The same things were measured in two ways. Each way mixes the same 9 hidden numbers, adds some noise and spreads widely along 5 directions of its own, which tell nothing about the thing.
In the rows, 128 means zero.
Some things both ways: the first way, then the second way.
[169  95 124 119 130 126 133 147 138 123 132 141 114 173 148  85 144]
[131 155 177 149 127 116 135 101 136 112 108 120 108 129 134]

[149 115 151 120 141 109 140 131 145 102 120 134  96 183 136 156 118]
[112 132 128 142 138 147 179 145 149 138  99  29 157 122 148]

[132 125  86 130 151 163  89 154 132 181  97 110 131 164 127 135 130]
[104 148 172 183 138 102 193  85 188 107 106  93 125 111 130]

[161 125  91 133 126 157 152 121 155 146 113 161 134 167 156 141 103]
[130 131 147 117 132 125 143 123  90 157 117 139 108 132 153]

[140 151  92 139  93 125 109 129 135  71 147 125  97 181 142 140 144]
[138 149 116 173 141 150 146 115 128 103 115 134 151 145 112]

[146 146  43 125 108 161 145 123 151 148 135 157 143 163 160 151  81]
[121 148 171 166 136 131 133 131 135 139 120 158  65 120 137]

[137  80 103  91 149 107 199  85 153 140 125 201 137 180 159 144 140]
[179 105 193 142 123 138  52 102 173 157 188 155 106 109 149]

[224 114 150 128 171 126 113 133 143 160 130  97  97 130 107 117 126]
[121 103  95 135 123 101 107 133 129 142 162 168  79 103 135]

[103 131 119 135 123 148 130  95 125 131  96 165 128 166 132 167 127]
[150 146 128  86 143 120 144 110 101 124 147 120 206 116 147]

[170  88 146 134 113 107 155 131 158 159  93 158 150 135 121 124 124]
[140 121 196  76 117 119 123 134 115 101 147  80 116  65 131]

[163 144 127 159  88 162 140 145 128  73 146 152 165 137 145 117 151]
[139  78  93 171 198 212 129 121 129 130 148 159 139 150 101]

[148 127 126 157 104 106 178 154 132 122 133 127 135 179 143 113 134]
[150 113 152 109 105  95 142 142 138 131 138 110  95 129 112]

[210 101 142 130  99  75 111 141 153  94 125 126  89 125 106 120 126]
[108 160  99 125 106 102 121 160 132  89  83 101  87 106 175]

[150 138 139 149  59 130 125 153 104  58 129  59  53 200 120  99 178]
[ 93 152 103 152 137 120 172 109  86 145  78 106 124 149 158]

[177 111 135  91 141  84 182 134 148  60 169 111  77 196 120 161 134]
[134 109 161  82 133 122 149 139  73 173 102 110  74 127 174]

[173 113 141  97  94  60 140 104 150  39 166 114  64 175 112 146 175]
[167 129 147 118 119 166  79 138 112  76 145 123 141  99 119]

[134 131  99 154  51 109 158 115 160  92 137 182 131 203 142  95 111]
[144 150  94 147 129 133 117 183 134 128 111 114 182 116 104]

[168 114 141 122 118 112 122  99 159 175 114 136 115 144 112 132  93]
[ 98 123  69 122 120  84 152 133  89 150 148 181 116  77 169]

[150  93 134 144  67  56 169 108 134  88 117 202 136 117 128 128 131]
[141 113 111  99 116 105  43 112 125 117 188 161  99 105 176]

[219  69 173 105 122 122 186 142 108  78 150 120  83 146 145  68 185]
[143 163 149 155 119 129 111 164 170 117  65 103  67 155 169]

[122 164  45 146 133 164  78 127 182 136 105 161 129 202 159 179  90]
[111  93  57 222 159 169 137  77 144 163 160 149 153 156 121]

[184  90 138 112 136 133 142 134 149 147 126 127 112 172 133  88 151]
[143 147 184 110 115  98 152 122 102 117  98 131 104 116 139]

[164  91 118 117 107 179 167 155  93 133  96 110 114 129 154 122 160]
[121 131 145  98 161 137  76 119 126 119 150 141  73 143 177]

[147  90 102 130 128 128 161 128 136 150 107 178 142 161 139 103 143]
[114 102 149 204 154 126  93  74 202 173 168 140  90 119 150]

Other things, the second way, with their names:
Z_771: [148 137 103 151 115 127  93 137 154 106 155 151 132 117 142]
Z_726: [144 110 117 101 144 121 129 125  89 163 144 141 146 149 137]
Z_964: [168 150 100  66  99  73 120 158 102 111  87 148 136 115 195]
Z_418: [102 124  98 190 147 129 124 128 175 178 129 129 118 119 162]
Z_691: [119 101 130 208 143 166 140 105 147 174 133 162  82 123 153]
Z_385: [139  95  77 131 157 153 109 158 160 131 141  99 142 147 129]
Z_197: [102 159 134 182 140  95 175  80 135 142  98 148 124 124 160]
Z_760: [149 126 200 184 111 164  91 103 161 123 147  92 117  84 124]
Z_222: [ 96 150 116 213 131 143  84 113 188 113 151 102 132 109 107]
Z_410: [ 82 122 110 173 179 150 140 129 158 165 124 106 104 154 140]
Z_26: [165  77  68 170 148 159 126 106 135 125 161 170 167 160  79]
Z_664: [153 138 115 126  84  81 101 169 171 142 115 122  83 145 164]
Z_281: [129 111 158 126 158 150 167 146 169 162 108  43 143 118 163]
Z_962: [113 157 123 120 142 131 136  93  93 155  89  97 119 180 197]
Z_878: [119 150  79 139 170 164 103 186 159 113 129  90 174 137 122]
Z_495: [126 120  81 172 132 126 127 136 166 138 126 127 110 154 140]
Z_884: [119  90  76 181 138 125 136  88 161 167 146 125 128 146 145]
Z_864: [129 151 159 160  84  98  97 135 164 157 115 117  70  96 192]
Z_872: [178 148 207  96  94 100 146 159 125 100 111  81 138 111  78]
Z_221: [110  98 100 165 148 126 164 112 137 204 136 138 135 113 171]
Z_846: [178  85 134  99 133 178  50 153 103 122 184 155 102 124 124]
Z_206: [122 126 166 169 126 107 174  74 147 119 114 118  95 116 143]
Z_653: [118 108 104 104 153 106 173 112 101 176 115 129 120 152 174]
Z_388: [161 122 111 111 137 146 145 159 143 111  90  83 140 168 141]
Z_96: [176 153 145 105  91 105  99 171 175  86 104  82 125 132 153]
Z_387: [119 111  95 115 164 148 111 131 110 125 177 152 143 113 128]
Z_435: [121 103 156 160 150 143 124 135 159 146 157 123  99 101 115]
Z_172: [135 127 138 126  92  74 130 124 128 152 148 149  96 120 134]
Z_636: [129  90 140 142 122 109 157  99 136 149 145 140  59 147 138]
Z_780: [155 114 102 134 113 154  92 175 131 114 120 111 119 134 108]
Z_585: [202 171 207 148  91 124  74 164 212  63 116  91 137 120 102]
Z_19: [ 96 160  63 191 149 115  97 129 156 144 125 195  93 140 179]
Z_392: [113 158 150 150 119  92 186 124 145 111  63 104  72 143 158]
Z_366: [137 118 183 104 138 128 111 112 130 127 133 113  78 124 165]
Z_292: [145 162 215  64 169 157 122 150  54  88 113 148 131  70 138]
Z_996: [139 141 156  98 112 103 116 110  86 138 115 111 127 101 163]
Z_598: [135 146 161 187 115 112  93 109 176 114 135 131  90 131 106]
Z_515: [151 125 129 135 134 123 152 130 136 138 110 137 132 124 168]
Z_928: [134 140 165 105 153 141 130 142 117 122 153 109 171  86 128]
Z_53: [155 150 129  95 144 139 113 123  94  94  96 139 119 159 173]
Z_865: [165 122 135 103 132 114 136 123 121 140 118 135 139 154 149]
Z_176: [166 155 203 171 124 139 122 121 165 145 108 108 150 106 145]
Z_256: [175 136 128 124 118 126 122 164 156 113 114 124 132 159 121]
Z_778: [143  71 145 129 163 162 117  96 120 144 171 155  75 145 132]
Z_702: [135 127 158 183 141 152 135 108 170 104 134 119 129 113 112]
Z_291: [113 153  81 122 180 133 179 167 131  83 127 125 200 126  87]
Z_467: [ 96 132  54 144 199 168  85 138 117 144 164 164 158 136 147]
Z_325: [ 98 162 150 119 115  81 153 151 101 144  85 137  46 104 190]
Z_130: [118 134 122 144 168 147 164 133 120 130 107 118 142 149 104]
Z_136: [180 138 173 106 108  82 160 143 153 115  82 118 125 128 147]
Z_451: [106 111  68 102 148 106 128  94  73 134 168 161 149 125 131]
Z_101: [145 130 178 151 125 127 161 167 177 107 103 102  86 100 113]
Z_209: [131 121  25 104 150 115 208 155 105 121 108 146 187 136 172]
Z_527: [130 109 133 129 128 134 117 146 134 163 172 103 151 103 104]
Z_735: [154 131 151 146 120 116  56 128 159 125 155 165  78 140 133]
Z_94: [155 137 143 160 114 116  79 128 146 151 125 148 103 147 125]
Z_419: [125 144 185 153 107 107  69 100 118 143 168 181  59  79 148]
Z_823: [144 128 192  92 157 142 201 136  99 128  98  55 185 137  83]
Z_461: [148 133 132 132 140 134 138 144 132 136 126 110 177 116 119]
Z_378: [ 94 166 159 182  98  74 159  93 155 140 126  96 124 104 127]
Z_764: [130 124 143  92 106  87 127 106  92 140 125 140  77 118 196]
Z_11: [162 158 207  99  92 102 143 168 133  93  67  71 103 102 135]
Z_906: [149 151 159 108 134 103 146 113 142  95 115 106 156 133 132]
Z_8: [170 116 156 109  93  97 118 125 149  97 151 136  93 122 127]
Z_534: [179 140 128  89 149 134  86 145 116 106 126 139 184 144 122]
Z_827: [175 148 126 117 100 125  92 154 115  83 106 137 123 150 108]
Z_394: [144 149 195 145 144 140 105 111 130 131 127 163  94 113 150]
Z_450: [140 100 117 107 188 192 107 124 103 109 178 119 191 126  97]
Z_800: [133 115 116 179 142 140 162 132 190  81 134 108 140 102 101]
Z_671: [112  94  92 128 189 168 116 134 104 145 181 123 170 128  84]
Z_54: [160  92 106 213 137 186  58 138 229 122 192 135 128 115 105]
Z_596: [130  88 137 130 135 148  91  87  64 152 185 195 110  55 151]
Z_417: [161 122 112 132 121 133 113 117 116 115 122 151 122 150 137]
Z_504: [163 150 141 129 135 123 132 157 124  90 101 176 117 121 119]
Z_894: [130 161  73 146  95  84 120 191 176 127  88  81 139 135 148]
Z_192: [123 135 190 122 139 130 178  86  62 139  77 125  91 130 158]
Z_159: [173 139 182 111  94 105 134 130 111  82 108 155  81 118 132]
Z_42: [171 153 118 115 133 141 134 148 142  77  85 105 173 151 137]
Z_423: [148 145 151 110  97  75 176 129 152 103  65  52 135 144 129]
Z_134: [158  95 142 157 177 219  72 120 104 124 180 182 136 116  94]
Z_375: [172 158 137 174 151 177  96 156 161 106 110 149 166 143 114]
Z_359: [125 114 104 163 118 132 114 143 117 144 139 159  87 105 129]
Z_957: [125 118 140 221 163 178 101 151 188 148 122 150  82 105 113]
Z_963: [132 113 157 158 161 161 122 100 117 183 134 129 132 142 143]
Z_615: [170 143 219 130 104 138  41 116  97 132 145 155 119  63 148]
Z_278: [123 131 125 110 148 132  99 127 105  88 154 157 119 103 115]
Z_767: [117 104 155 121 126 103 147  75 100 139 126 166  19 138 194]
Z_807: [153 108 201 118 123 143 104  95  76 143 155 154  94  83 138]
Z_439: [127 119 121 148 164 152 121 128 156 117 166 119 163 106 107]

Some of these things the first way, each followed by its name:
[148 103 134 145  77 112 134 135 150 149 105 136 158 140 129 101 162] => Z_800
[151 104 143 130  54  96 180  84 126  62 151 169  99 183 110  82 170] => Z_615
[194 106 114 148 104 109 179 113 140 107 137 170 113 164 145  89 159] => Z_94
[153 107 133 130 118 129 174 127 127 122 110 134 125 155 130 141 157] => Z_653
[190  88 127 112  97 137 147 108 116 129 130 144  95 130 146  82 140] => Z_19
[140 122  96 123 105 161 163 110 117 119 138 164 141 148 148 127 128] => Z_394
[166  96 138 105 133  97 121 109 158 108 122 142  95 169  98 138 143] => Z_964
[171 107 131 126 140 145 152 146 116 123 112 118 121 138 131 142 150] => Z_366
[175 130 115 161 102 154 144 142 125 119 127 145 143 142 149 104 137] => Z_130
[175 149 109 159  99 134 123 157 156  79 134 113 104 189 131 127 129] => Z_780
[170 103 118 125  94 100 148 156 138 107 137 116 112 162 139 105 151] => Z_392
[139 122  84 119  79 127 152 114 133 128 137 132  98 193 137 106 119] => Z_419
[149  97 106 122  99 116 176 115 132 115 128 141 113 179 135 107 189] => Z_585
[136 121 131 181  51 144 207 111 114 117 100 170 156 151 151 108 163] => Z_726
[125 127 113 162  57 102 218  98 143 130 114 184 145 182 155 121 118] => Z_527
[105 100 125 134  17 112 213 149 123 105 133 134 146 212 155  58 160] => Z_435
[202 113  96 103 141 126 122 107 170 138 153 143 125 142 125 130 129] => Z_504
[154 126 107 158  92 115 177  90 128 132 104 188 130 129 129 148 108] => Z_864
[204 112 118 120 196 144 133 113 158 204 114 127 100 157 137 137 114] => Z_172
[160 126  98 154  61 111 138 152 156  71 139 143 121 193 147  93 152] => Z_827
[135 130  73 130 116 136 151 162 160 108 130 163 167 165 168 167 111] => Z_778
[113 156 126 153  79 128 161 102 100  77 130 120 125 144 108 175 163] => Z_515
[170 109 152 151  97 138 166 115 142 122 125 164 147 148 133  94 149] => Z_807
[158  95 181 109 146 151 165 104 122 157 118 104  94 182 115 108 166] => Z_221
[150  98 130 151 148 190 134 156 148 190  81 152 182 163 133  91 151] => Z_136
[125 124  95 101  74  57 154 144 146  44 164 102  65 227 131 139 153] => Z_495
[150 122 117 134 107 126 137 103 133 134 118 151 121 145 137 144 129] => Z_771
[143 114 117 119  88 108 155 116 135 109 133 143 116 157 140 136 131] => Z_387
[150 159 107 162 106 186 142 112 122 121 120 138 144 138 140 154 127] => Z_691
[147 105 111 125 140 149 158 127 149 136 109 165 143 181 152 129 143] => Z_865
[190  93 126 144 147 186 142 129 126 150  70 176 119 126 173 131 136] => Z_962
[132 150  93 133 109 113 139 151 143  46 138 115 105 188 129 189 150] => Z_388
[209  89 152 170 130  72 154 135 154 135  99 180 144 113 123 103 163] => Z_423
[179 132 128 125 138 132 156 133 145  81 151 142 119 156 142 156 126] => Z_846
[211 135 138 181  96 171 166 122 105 117 142 157 160  92 124  83 146] => Z_957
[148 102  89 103 140  91 158 138 200 119 136 183 142 219 159 134 117] => Z_823
[154  83 105  77 147  61 123 128 179 150 138 129  53 244 144  96 112] => Z_378
[145 117  66 111 141 155 147 139 174 145 114 150 132 203 167 152 121] => Z_256
[190 110 149 119 117 177 141 109 106 125 138 130 136  96 110 117 143] => Z_292
[179 101 117 169  73 152 132 129 127 174  77 148 120 135 146  66 151] => Z_222
[187 120 137 124 158 122  83 138 141 136 119  92  75 160 111 129 137] => Z_451
[160  85 192 104 128 106 137  95 155 136 123 151 127 141 131 130 145] => Z_209
[149 111 105 146  53 121 133 148 141 119 120 138 139 151 135  95 136] => Z_278
[168  94 151 139 143 133 120 147 152 146  97 138 116 185 138  91 157] => Z_884
